There are 4 ways to turn a row about zero (a turn may also mirror it). The second row of each pair is the first, turned, with some noise. The first 36 pairs use one turn. New pairs use 2 turns, one after the other, and a turn may come again.
Some pairs, each with its turns in order after it:
[-20  27 -12 -13 -30  52  16 -30]
[ -1  42 -37  -3  33  39 -20  -7] => mazat

[ 10  11 -64 -48  35   7  -1  -2]
[-15  45  25  -1 -45  23 -36  40] => Mul

[ 10  12  63  17 -53  32   5 -63]
[-34   6  43 -33  18 -78 -39  -2] => pokiv

[ 21   2   5 -15  -3 -47   4 -43]
[-20   2  24 -10  12 -13  54 -26] => bapi

[-63  47  -2  12  -8   4 -13  16]
[  0  65 -13  -7  24  29 -22  16] => pokiv

[ -7 -15  -4  -8  66 -17 -16 -18]
[-18 -48 -28  -2 -39 -18 -16  -9] => mazat

[ 17  -2 -54  15 -60  20   6 -10]
[-38  -2 -48 -12 -36 -29  -1  29] => pokiv

[  2   5   4  58   5  -2 -18   4]
[ 11 -15 -46   5  21 -25   1  16] => Mul

[ 36   0   6  -8  -1  17  -2 -22]
[-22  26   7  21   9   3   0 -21] => bapi

[-36 -78   0   9 -17  20  -4  -1]
[ 64  12  -7 -15 -32 -44  11  18] => pokiv

[ 15 -12  -5 -38  -3  -6 -34 -25]
[-28  16 -22  18  -2 -28  34  -8] => bapi

[  9  26  51 -12 -14  33 -58   3]
[-19  58 -48   2  34  15  -2  30] => bapi

[-15  18  10 -19   4  -4 -70  38]
[ 35  61 -33  16 -10  -6 -18 -41] => Mul

[ 8 -7  5 -2 -5  2 37 53]
[ 15  -2 -46   4  17  -4  11 -41] => pokiv

[ -3 -45 -25  57 -25  13 -41 -20]
[ -6 -27 -76 -51  -7  -5  -8   7] => Mul

[ 37  30  20   5  -5 -44 -16 -28]
[29 14  6 -9 60 24 -1 11] => Mul

[ 22  41 -24   2 -11 -48  26  -2]
[ -8 -43  33   0  38  20  35 -13] => bapi

[ 26  17  77 -29  -4  15 -35  18]
[ -8  46   5  19  44  -4  29 -56] => Mul

[ 13  21 -53 -37   4  10   5  -3]
[ 26  -1  -7 -18 -12  31 -48  28] => mazat

[-43 -78 -16  -5  39  62  -2  -4]
[-86 -21 -26  -7 -59 -22 -32 -32] => Mul

[-1 19 13 18 70 -6 27 15]
[ -1 -16 -27  -9 -12 -66 -27   3] => mazat

[  6  -1  12  58  13  13 -12 -78]
[-18   6  60   1 -48 -23 -53  -2] => pokiv

[ 41 -17  77 -36  -6  14  23 -13]
[ 30  42   0   0 -34 -10  25 -77] => mazat

[-53 -37   9 -71  10   8  50 -68]
[-51 -37  86 -37 -21   7 -40 -41] => Mul

[ 29  36 -21   3 -34 -22 -53  22]
[ 40 -37  43 -26  39  22   0  11] => mazat

[-14  -2 -10  -3  49  64  17   7]
[ 40 -15  -9 -51 -13  35 -35 -18] => pokiv

[-10   8 -35  45  78  22 -10 -36]
[-15 -58 -66  35   8 -22 -40   8] => mazat

[  4 -27  20 -73  -8 -22 -34   4]
[ -5  33  17  -6  -1  53 -12 -57] => Mul

[ 11  -5  -4   8 -14 -20  38  -1]
[ 18  25  -4   6 -16 -11  22  26] => mazat

[-34  -6  -4  50  -6  -2  37 -17]
[  2  49   0  -1 -38 -17 -19 -31] => pokiv

[  9   0 -17  -1  -8  32  -4  30]
[ -3  -7 -11  28   4   0 -37   9] => bapi

[-18  14   9  21 -38 -19   3  42]
[ -4  36 -36  35  25 -15  -2  -2] => pokiv

[-19 -15 -22 -16  16 -48   4  21]
[ 21 -48  -9 -17  -4 -32  19 -10] => bapi

[ -6  45  17  13  15 -25 -23  13]
[  9 -14 -26 -27  26  37  18   6] => bapi

[ 78  -6  23 -23 -50  -6  36  13]
[ 76  48  35   5 -21   6  20 -19] => mazat

[ -1 -16 -18 -73  78   9   5  -7]
[ 51   6 -43  43 -20 -32  25 -57] => bapi

New pairs. What belongs after each?
[ 24  22  -9  -8  38 -24 -15   7]
[ 29  -1  -1 -20 -13 -19 -35 -10] => pokiv pokiv

[ 77   2  78   7  -3   2 -22  -6]
[-47 -59   1  31 -44 -36  53 -28] => pokiv mazat

[ -8  68 -70 -26  20  13  -4   6]
[ -7 -43  57 -13 -15  32 -58 -26] => mazat mazat

[ -4  34  23  19 -19 -17  -7   0]
[ 37  11 -18  19   2  -3 -17 -11] => bapi bapi

[-17  62  -8 -29 -10 -35  -1   7]
[ 22  32  -6 -39   9  46 -31 -21] => pokiv pokiv

[  6  10   8 -10 -26  -1   7  -1]
[ 10   6   5  11  14  15  -5 -21] => bapi pokiv

[-11  59  13 -11 -52 -20   2 -13]
[ 28  -5  24  42 -20 -43 -46  -8] => pokiv Mul

[-53 -78 -14 -31 -10  15  -1 -50]
[-22 -34  57 -28  64 -15  20  51] => bapi bapi

[-10  24  24  32   2 -12   6  -6]
[ -9  18  34  12  12   8 -28  13] => pokiv pokiv

[  1  13 -21  17  21  -6   8  52]
[-28  -4   5  30 -35  33 -14  -8] => pokiv bapi

[ 1  2 -8 -1 12  1 -7 -1]
[ 8 -3  0  4 -3 -3  3 10] => mazat pokiv

[ 39  -9   8  -3   8  -4 -21 -20]
[ 10 -13  24 -16  -4 -25 -29   4] => bapi Mul

[ 14   0 -13  14   8  -7 -26  56]
[  8 -20   3  51  16  -2 -29  18] => pokiv mazat

[-63  29  19 -30 -12   6  35   3]
[ 21   3  -2  -1  -8  -8  75 -30] => Mul mazat

[ 34 -11  78  -7 -26  15  70  23]
[56  3 62 -9 67 -9  6 44] => mazat Mul

[-19  78 -78  -1   2 -23  -6  75]
[ 56  27 -33  13  32  23  96  46] => Mul Mul

[-12 -30  19   3  41 -50  22 -32]
[ 37  34 -27 -23 -39  28  30  -7] => bapi mazat

[ 11  19 -11  21  -1  23 -24  16]
[-13 -28  22  13  15  10 -18  -1] => pokiv mazat

[ 24   6 -13 -26  64  78  49 -49]
[-58 -12 -17  25 -54  20 -33  88] => mazat pokiv

[ 44  -4  -8  12 -21 -13  21 -32]
[-18  27   9  -3 -32 -17 -42 -12] => Mul mazat

[-22  11   3  -2  58  -4  25 -32]
[-39 -45  26  -3  11 -18  26 -23] => Mul mazat

[-15  16 -25 -78  48 -23 -30 -23]
[ 20 -20 -28 -47   5 -33  40  74] => mazat pokiv

[ 20 -63  40  -2  13  11  -6   8]
[ 20 -45   5 -40  39 -19  12  -4] => mazat Mul

[23 20  2 78 -9 19 39  2]
[-37   3   2   1  23  23 -20 -82] => bapi mazat

[ 74  12  78 -41   2  65  -1   5]
[ 69 -42 -69  -8  16  39  41 -42] => mazat mazat

[ 71 -48 -15  26   2  78  35  16]
[  7 -37  27  32 -47  89  42  20] => pokiv mazat

[ 14  31 -55  17   9  49 -38  30]
[ 30  12  30 -46  36   1  -8  63] => Mul mazat

[ -7 -19   8   7  -9  78  41  -1]
[-29 -36  17  -6  -3   6  57  55] => pokiv pokiv

[-25 -71 -20  -4 -16   5 -11 -34]
[ 12   9  31   3 -36  25 -48  46] => mazat bapi

[-14  19   3  16  -4   0  11  41]
[ 9  6 20 23 26 25 17 -4] => mazat pokiv

[ -3 -49  35   6  -7 -44  -4 -53]
[-34 -27 -26  23 -42  29 -28 -41] => Mul mazat

[-33  56  -1  25  -3  38   4  -4]
[-26   5  11  53  18   4  47 -19] => Mul pokiv

[ -3   5 -41   6   9   9   6   9]
[ 27   7 -13   4 -20   6  27  -6] => Mul Mul

[  5 -42  52   0 -11   1   7  -1]
[-29   5 -53  24 -22   9  -3  -3] => Mul mazat

[ -2   3  21   1 -41 -18  42 -10]
[ -4  -7 -33 -37  -8  -8  23  26] => pokiv mazat

[-78  53  15  68  14  33  53  -4]
[  6 -36  48   7 -54 -36  93  34] => Mul mazat

[ 18 -57 -33 -72   2  14 -39 -38]
[ 20 -14  30   8  28 -85 -55  -4] => pokiv bapi

[  3 -23 -24 -61 -25  11   5 -28]
[  1   8  11 -54  50 -25   2  16] => Mul pokiv

[  3  18  19 -36  10 -47  19  -6]
[-11 -21  28  -9 -12  10  23 -49] => bapi pokiv

[-12  15  -3  14 -22  32   6  -8]
[-12   9   0   7   7  -5  44 -13] => Mul pokiv

[ 9 -7 -1 33 78  1 78  7]
[ -37    6   27 -101   40  -14    9    4] => pokiv Mul

[-19  14   3   7 -12  46 -48  55]
[ 17  42 -54  12 -52   0  -8  19] => bapi Mul

[ 39 -14   9   1 -63 -78 -34 -42]
[ 46 -41  38 -93   4   3 -25  26] => pokiv bapi

[-78 -22  47  10   7  -8  11  30]
[ 61  -2  63 -35 -26  16 -18 -11] => bapi mazat

[  4  23  -5  16  -5 -14  28  43]
[ 26  16  16  35  10 -32   5  16] => Mul mazat

[  0   7   1  20 -13  16 -30  14]
[-15 -19 -35  -9   1   5 -13  -1] => pokiv bapi

[ 24  37 -28 -78  -9 -28 -19   4]
[ -4  52 -10  30  65  46 -11  13] => Mul bapi

[  4  -9  15 -31  -8  29   3  27]
[  8 -31   1  -2 -19  25  33  -7] => pokiv pokiv

[-78 -17 -31  36  15  22  13   6]
[ 41  66 -26  19  -3  43 -12  15] => mazat pokiv

[ 62 -30   7   6   7   4   9  -5]
[  9  21 -10 -20 -25  16  52  14] => bapi bapi

[-78  30  -6 -37  24  -6  20 -31]
[ 28   7 -21 -22  68  27  -1 -62] => Mul Mul

[ -8 -25  17 -10 -72  18 -46 -23]
[  4  63 -37  27  47  31   9 -10] => bapi pokiv

[  1  58 -25   4  20  -4 -26 -13]
[-18 -17  -4  44  38  31  -1   4] => Mul pokiv

